The groups are shells around one centre, one inside the other: the same stretched ball of 6 dimensions in 7 sizes.
Known rows, each followed by its group:
 -74  -95 -389   93  166  -45 -153  119   68 -162  -33   24   -5 : (0)
 -25 -111    1 -196   66 -106  151  -64  489 -267  117   -4   64 : (1)
 -42  -51  197 -206  -60 -150  198 -141  148  -11   31    3  124 : (5)
  -6  -64  238  -62   -9  -19    1  -15   51   52  -32 -159  -27 : (5)
 -41 -227   49 -212   72 -122  250  -89  560 -213   97 -102   49 : (5)
   5    4  -67  160   70  102 -269  171 -259   93 -112 -116 -129 : (2)
 126   10  170  -83  -56  210  127   95 -145  175    4  -94 -179 : (4)
 135  -76  -55    2  -84  148   74  142   57   46   19    7 -116 : (6)
 130   52 -425  271  -54  216 -272  324 -375  102  -87  156 -147 : (4)
 173  118   95   79  -63  314 -129  228 -378  219  -49  -69 -254 : (1)
 -18   28  -69  116   -4  -34 -253   90 -141    2  -80   15   17 : (5)
  64  166   70   46  -49   88 -224  109 -241   40  -30   46  -53 : (2)
 -13 -179 -150   64   12  -19    4   80   36   42  -67  -61  -22 : (6)
   1  -56 -183 -105   32  -27  128   19  151 -117   58   97   27 : (1)
  56   35  361 -273  -99  -16  233 -110  176  -11   94  -16   30 : (2)
  22   34  199   40   34   73 -208   85  -89   43  -55 -169 -106 : (2)
  16 -167  223 -282   68   -5  312  -81  497 -144  123 -173  -50 : (0)
  70  -96 -452  251  -11  138 -168  274 -241  100 -106   74 -117 : (4)
 -97 -224  -87 -164  129 -196  145  -86  594 -312   88  -57  104 : (2)
 -46 -133  100 -218  -56 -171  288 -145  249  -36   44   21  138 : (6)
 -38 -221 -179   68   68  -44  -21   80  156  -34  -57 -102  -24 : (2)
  73   80  221 -135  -29   67   10   15   97  -59   68  -27  -53 : (6)
 -12 -265 -397   65   70  -49   36  115  335 -163    4   17    0 : (0)
   3   67  222 -160   47    9    8  -31   88  -77   51  -75  -27 : (6)
-102 -301  -78 -183  126 -222  211 -106  714 -326   96  -91  114 : (3)
 -71 -148    7  -95  179  -70   -1   -7  387 -221   42 -171  -23 : (5)
-104 -318  -91 -205  145 -211  256 -109  728 -326  103 -102  100 : (3)
  14   68   11  112   44   48 -321  131  -96  -43  -54  -59  -67 : (3)
  61 -161  -63 -150   30   39  223   35  411 -156  107  -28  -55 : (1)
  72   87  293 -153  -50   49   17  -10  109  -49   69  -40  -36 : (1)
 133   33  275 -214  -60  174  228   21   58   64   87  -70 -138 : (3)
-121 -152 -390   24  119 -195  -49   14  230 -225   -8   93  131 : (0)
 100  108 -179  197  -94  126 -289  219 -327   87  -78  126  -70 : (2)
 -27 -110 -326  214  126    9 -318  200   67 -134  -73  -51  -65 : (4)
 17   7  11 -35 -69 -77 -57   7 128 -99  22  84  79 : (0)
  46 -142 -436  132  -44   27   -4  169  -26   11  -45  144   -9 : (1)
 175  222  255  -15 -106  298  -81  157 -455  251  -25  -32 -216 : (4)
 -15    5 -133  180    2   10 -271  138 -275   90 -125   -8  -26 : (5)
  33  -66   29 -170  138   89  123   41  320 -176  106 -115 -121 : (3)
 158  -13 -149   62  -74  196  -33  206  -13   16   21   63 -142 : (0)
 182  185  303  -18  -64  322 -102  172 -327  196   -8 -114 -262 : (3)
  30  -60 -364  225  -41   51 -186  204 -279  113 -121   96  -37 : (6)
  51   15  163 -129 -231 -114  146  -85   39   55   23  157  153 : (4)
 -33   33   50  -36  134   48 -106   53  -73  -26  -21 -124  -89 : (3)
  16 -207  -96 -173  -50 -116  292  -54  485 -172  102   74   97 : (0)
  29  -30  114  126   -6   78 -221  127 -166  127 -108 -166 -110 : (4)
 -48 -239 -177 -136   56 -147  216  -45  499 -225   78   16   89 : (5)
 -48 -123 -424   96   -7 -132  -56   74   58  -98  -41  178  118 : (6)
 -10   61  269 -188   56    3   46  -55   73  -51   48 -104  -29 : (1)

New rows, each followed by its group:
 -12 -129 -155   19  -94 -139   24    9  140  -46  -22  111  126 : (5)
 -70 -188 -341  108   -7 -160  -48   51   78  -48  -74   87  117 : (6)
-110 -192 -495  133   81 -203 -136   69  208 -209  -48  123  143 : (4)
  56 -150  -59 -104 -142  -80  223  -18  289  -53   55  114   92 : (0)
  -1  -68 -232  -38  -88  -96  123    6   15  -13    2  196  116 : (6)
 116  101  375 -180  -71  139   89    8    7   55   64  -85 -110 : (6)
  23  -81   90   -6  -97  -10   52   20 -103  159  -68  -45    0 : (6)
 -76 -220 -259  -55    0 -192  168  -42  250  -97   -1   87  146 : (6)
 -95 -112  -84  -28  179  -76  -74   17  197 -158  -10 -127   -9 : (6)
  65  -75   88  -41  107  181    9  125   85    3   12 -219 -214 : (0)
  32  -23  -54  139 -106    0 -164  108 -210  131 -106   29    6 : (5)
  91  -28 -339   53  -53   84    8  162  -21  -34   18  182  -35 : (0)
 101  202  -74   73  -57  162 -202  171 -370   79  -28  126  -93 : (3)
 -31   10  180 -166  -27  -82  118  -90   10   21   12  -10   66 : (6)
   9 -116  201  -88  -54  -62   72  -35  209   -5    2 -106   22 : (6)
  54  -68  226 -126   57   75   38   31  311 -111   68 -186 -113 : (2)
 -21 -211  -46 -108  113  -13  157   14  349 -119   40 -143  -55 : (6)
 -31 -207  157 -263 -118 -226  380 -190  455  -81   78   28  188 : (4)
-113 -115 -403   76   55 -182  -65   29   -5  -87  -64  139  143 : (4)
  56  129  348  -60  -85   68  -85   13 -216  140  -34  -79  -54 : (6)
 142   49    8   44  -23  279  -34  204 -290  185  -34  -66 -235 : (4)
-104 -114  319 -215   59 -192  114 -170  339 -111   29 -179   97 : (4)
 119  113  285    8 -217  108  -44   60 -366  282  -73    7  -51 : (1)
  23   45  -13   46  115  111 -218  140  -28  -74  -12 -102 -133 : (5)
  27 -240 -131 -122   16  -31  252   15  444 -142   79  -19   -2 : (1)
  47  -15 -330  248  -30   63 -298  229 -205   28  -99   93  -48 : (2)
 -77 -248   27 -199  -30 -235  309 -155  430 -104   44  -11  168 : (1)
 125  118  -73  112  -13  246 -193  231 -329  115  -45    5 -195 : (5)
 -36 -102  286 -225  -62 -178  193 -162  352  -88   58  -56  131 : (1)
  36  -24   79  -53  165  149  -77  112  154 -109   38 -205 -192 : (1)
 -70  -32   69  -14  -28 -132  -47  -44  -92   61  -75  -18   93 : (2)
 -28 -152  111 -154  -22  -94  218  -79  193    9   12  -71   50 : (5)
  -7  -76 -229  -45   65  -12   58   59  126 -114   32   60   -1 : (5)
  64   26  436 -217   71  142   91   -9  163  -17   74 -258 -171 : (4)
 -76 -214 -552   93   36 -167   13   70  163 -141  -34  179  134 : (4)
 -20 -180  -86 -108   76  -89   93   -5  503 -256   84  -39   33 : (2)
   8   85   23   18   78   78 -182   97 -140  -14  -26  -58  -88 : (5)
  52   70  280 -146  123  155  -36   51  108  -80   66 -206 -180 : (4)
-108 -271 -282   -4  167 -158   13   17  449 -255   11  -73   56 : (2)
  68  -70  -94  148  -56   89 -146  169 -122  101  -83  -35  -89 : (5)
  -5   -4 -140   68 -132  -81  -40   35 -264  139  -92  157  103 : (6)
  42  -69 -320   25   43   36  -24  133  169 -162   43  105  -29 : (1)
 151   59 -249   83 -118  198  -14  210 -288  130  -17  179 -109 : (4)
  32   63 -283  236   51  107 -380  241 -265   -3  -93   43  -98 : (1)
  15 -113  135   38    3   39  -67   69    8   88  -69 -191  -88 : (3)
